There are 4 ways to turn a row about zero (a turn may also mirror it). The second row of each pair is the first, turned, with some noise. The first 40 pairs use one turn. New pairs use 3 turns, one after the other, and a turn may come again.
Known pairs, each followed by its turns in order:
[ 13  -2   0  -6  -5   5  13   8 -19]
[ -7   6  -9  -4   1   3   5 -12 -25] : F

[-36  32  25 -11  24   1  -5   7  -5]
[  2   8 -12   1   9  22 -45 -29 -13] : D

[  1   4   0 -20 -12 -16   5 -33 -21]
[ -7 -14  28  15   6  25   1  11  11] : T

[  5  -2  -3  27  21  -4 -16 -22   0]
[ 27   5  10   7  24   4  19  -5 -14] : D

[ -4  10  -8 -17  13   9  -5  -8  -1]
[ -5 -10  -7  17 -11   9   6   0  -3] : T

[ -8  15   2   7  -3  14   0 -11  -8]
[  7 -10   5  -4  -8  11   5   2 -19] : T

[ 25 -10   5   0  12  -3   5  14  28]
[ -5  11  -8   5  -1 -25   0 -28  16] : T

[ -2  -3  -4 -16   4  -2 -12  -7   0]
[ -4   4 -17   2   0  12   8  -4  -5] : D

[-12 -29  -3   8  11   2  17   0   1]
[-4 18 21 -3 -8 15 19  3 10] : M

[10 -7 17 18 -3 28  0  8  0]
[ 23   4   6 -12 -15 -20  -8 -12 -14] : T

[  5   3   9 -17   8  -7   5   6  18]
[ -1   3 -12  -9 -10   3 -18  11   5] : F

[ 10 -13   8  -6   3  -5   0 -12   6]
[ -8  -2   9 -11   8   5 -17   3   0] : F

[  6   5   4   0   3  -5  11 -11   1]
[  1  11   3  -4   4 -10   1  -9   3] : D

[ 17 -10  -9 -11  -4   0 -24  -9  -8]
[ -6 -14   6   2 -24   4 -12   6  21] : T

[ -3  -9   4   8  25   6   9 -11 -14]
[ -8 -16   5   9   6 -11 -13  -2 -20] : T

[-13  -4   2  -1   8  16  -1   7   2]
[ 14  -5  -1  -3 -10  13   6   2   1] : F

[-37  12  -7   0   1 -13 -16   2  32]
[ 12  30  -3  -9 -11  34 -19  14 -10] : D

[  1  -8  -5   0  -9   0  10  -1 -11]
[-10   2   1  -3   1   2   8 -11  -6] : F

[ 12 -15 -11  26  -5  -4 -12   4   1]
[-8  3 23  6 11 -3 17 17 -7] : F

[  3 -21  -4  -7   5 -14   4  -3   1]
[  7   0  -4   5 -19  -1  17  -6   5] : D

[  1   9  -9 -15   4   1  -2 -37   5]
[-13  27 -11   3  15   0  18 -10  -9] : D

[ -5  10 -13  -2   8   0   7 -13   2]
[ 6  5 10  9 10 -2 -3 13 -8] : M

[ 16  21 -10  -7  -1  32  12  -3 -10]
[ 15 -11  11 -20   9 -19  -2  -5 -27] : M

[  0   8 -29  -4   4   5 -37   1   1]
[ -4  19 -10 -12  10  -1 -38   4  -5] : M

[  8  -1  -4 -37  37   3 -15  -7   7]
[ 22   1   9 -25 -26 -15 -32   6  -8] : F

[ 37   6   8 -17  18   8   4  11   3]
[ -8 -17 -11 -12  16   2  10 -19  27] : D

[ -4 -21  16  -5  -7   1  -9  32  14]
[ 11  34 -14   3  -3 -20 -14   4   5] : T

[  3  -2 -10   8 -17  18  -1   1  -9]
[  1  14  -4 -12  -8  -8   2 -10 -14] : M

[ -2  12   7   5   6 -25   1   7  13]
[ 15   8   2 -24  -7   7  -6  -8   2] : D

[ 0 -6 19  1 15  5 10 -2  7]
[ -1   5   4  14   3 -10  -6 -14 -14] : T

[ -7   3 -37  25  11   7   1  -6 -12]
[  3  33  20  -2  -6 -16 -16  11  -9] : M

[ 15  13  -9 -15  10   5   5  24 -22]
[ 23 -25 -26   7   9   4  -8  -5  14] : T

[  0  -1 -16   8  -6  -1  19 -10   4]
[-10  20   4  -4   7  -3  10 -11  11] : F

[  1   0  37  -6  -1   2   6  10 -37]
[ -1 -29 -14   4  -1 -29 -23 -23 -14] : D

[ 14   8 -33 -12   1 -15  -2  32 -28]
[ -6 -12   5 -20 -34  -9 -34  24  -5] : M

[ 1 12 -1 -4 -3 -4 27 14  0]
[-10  15 -22   4  -7   5   4  -7   1] : F

[-37   0   6   2  18  -2  -8  21  23]
[ -3   4  14  26   1  30 -18 -18  11] : M

[ -3   7   7  37  13  -3  15 -23  -7]
[  8  22  17  25  25  12  -4 -16   7] : F

[ -3  16  -8  14   4 -16  11  13 -10]
[ -3  -6  13  14 -18 -15 -11   6   2] : M

[ -3  16   7   0  20  -6 -12  -4   9]
[  0  -7   3  17  19  -5 -14  -1  11] : M

New pairs, each followed by its turns in order:
[  6  20  -6  -5   4  -2  16 -11  11]
[-13  -5 -11  -9   8   3  -7  13  19] : M M F

[ -1   3  -2  -6  -8 -20 -20   8  -3]
[  6  14   0   2  24 -10   2  -5   8] : M F T

[ -7  -3   2  -7   0  -9 -19  -6  36]
[  6  14 -14  13   1 -29   2   5  24] : F T F

[ -6 -17   1   6   1   3 -30 -27  -5]
[ -7  10 -14 -17 -25   3 -24   0   8] : T D M

[  3  -1  -7  27  11   6 -23 -10  -3]
[ 23   1 -13 -18  -3 -14  -8 -15  -9] : M D F

[  2 -17  -7 -32  13  -7   6 -33  -8]
[  6  42  14  -8  15 -18 -12   2  -4] : T M D

[  1  -2  -2 -16   8  -2  -5  -1  -2]
[ -8  -3 -10  -2  -9  -8  -2  -8   0] : T T F

[ 15 -27  -2  -2 -20  24  -5  -4   1]
[ -1  16  22  24  15   4   6  15 -13] : F T F

[ 29  11  30   0  -6  10 -12  -9  -3]
[-20  33 -15  -2 -12  16 -10   5   6] : F T M

[ 12  14  -6   9 -21   3   0  20 -24]
[  0  -6  21 -15   7  23   6  -4 -21] : F F T

[-18   3  26  10  10  37  -1  12   3]
[ 25 -34  16 -19  -3  -2 -13  11  -8] : F F M

[ 28   0  15 -11   0  -2   0 -10  -3]
[-16  -7 -10 -12  15   6 -19  -3   2] : F M M

[ 14  30   4 -10   2   1  -3  24  -6]
[-15 -14  27  -3 -10 -19  12   6   6] : M D D

[ 17  -3   2 -14 -24  10  11   6  29]
[-25  -6 -24 -13   7 -19  13  -2  13] : F F F

[ 6 26 10 -5 16 -2  9 17 37]
[-33  22 -23  15 -17  -6  10  12  -7] : F F F

[ -9  19 -26  14   4  12 -13 -18 -13]
[18 -3 23 25  4 -4 12 23 -7] : T F T

[-24   2   1  -2   1   3 -10  13  -6]
[-9 -3  1  1 -8  9 18 10 13] : T T D

[-3 -6  7 -2 14  0 -7 -9 14]
[  8  -3  14 -14  -8  -3  -3  -6  10] : F M F

[ -6  -2   3   8 -14   8  -6  14   6]
[ -5  12 -11   6   1   6   1  12  -8] : D M D

[  0 -34   5   3   4  12   4  16  35]
[-14 -10  13 -11 -12  27 -25  -7  23] : D F D

[ -2  18  21  -1   1   3 -37   4   8]
[ -6  25 -21  -1 -17  16 -25   7   0] : F M D

[  2 -24   4   4   2  10   1   0   6]
[ -7  -3   1   7 -15   5  18  -3  12] : M F T

[ 37 -13 -19  -4  -3  11  -6  10   1]
[-10  33 -26  15   4   1   5   9 -10] : T F T

[  0  37 -36  -5  10  11  -2  10 -20]
[  3  -8   3  29  12  -4  21  -5 -42] : D T F

[  2  -5  -1 -23   7   2   5 -32   5]
[  2  28  17  -8   6 -26  -2  -5  -4] : T M D

[-28 -22   3 -20   4   4 -21  24  -3]
[ -8   9  38  10  -4   5 -32  -6   5] : M D M

[-8 -5 37 -4 -1 -7  2 -2 -1]
[ 12 -22  11   9  18   9 -12 -13  -7] : M F M

[-36  18  14  16   2   0  -3 -27  -7]
[ -7  11  23  25  20 -12 -14   0 -31] : D F F

[ -7  -1  -4  -1   1  10  -7 -37 -23]
[ -8  34   6   2   6 -20 -14 -13   3] : F D F

[-30   1 -33   3  17 -37   2  -6  17]
[-25 -23 -24 -43   3  22   5  -4  -2] : F D D

[ -6   0  -2  19   0 -33   7 -11  10]
[ 16 -14  -3   2  29  -7   5   6  19] : T M D

[ -1   4   6 -17  -1  -2  -4  -1  -4]
[-7  3 -7 -3 -6 -7  7  0 -5] : T T D

[-26   1   3 -24   2   0   4  -8 -16]
[32  5 -6 15  0 -9 -9 13  5] : D T T

[ 33   3   1 -18   2 -21  12 -30   5]
[ 35  10   6 -30   4 -13  -9   7 -19] : F D M

[-15  11  11  -2  19   9  -5 -17  -4]
[ -7 -17  -3  -6  -6   1   1   7 -26] : T T F

[  2   0  15 -18  -3 -27   4   6   1]
[  0  19  18   2  16 -20  -3  -2   0] : F F T

[  4 -24 -17  -7  16   0   0  -6  -4]
[ -3 -24   3 -14  -7   1  14 -12   4] : M T T

[11 -2 29 -4 -3 -1  6 -1 -9]
[  8   7  -1 -12  -2 -10  -7  22  14] : F T T

[ -3  -9  -3 -28 -27  -1   7 -12 -18]
[ 11   8  -2  18 -16 -27   5   4 -26] : F D M

[ -8 -23  -5   3  -1  -9 -37   2  18]
[ 16 -29 -15  -2 -18 -11  20  -2 -14] : T D F

[ 11  29  22 -37   8  12  -7 -16  -8]
[ 27   0 -19  19  -1  -4  -2  33 -27] : D M F

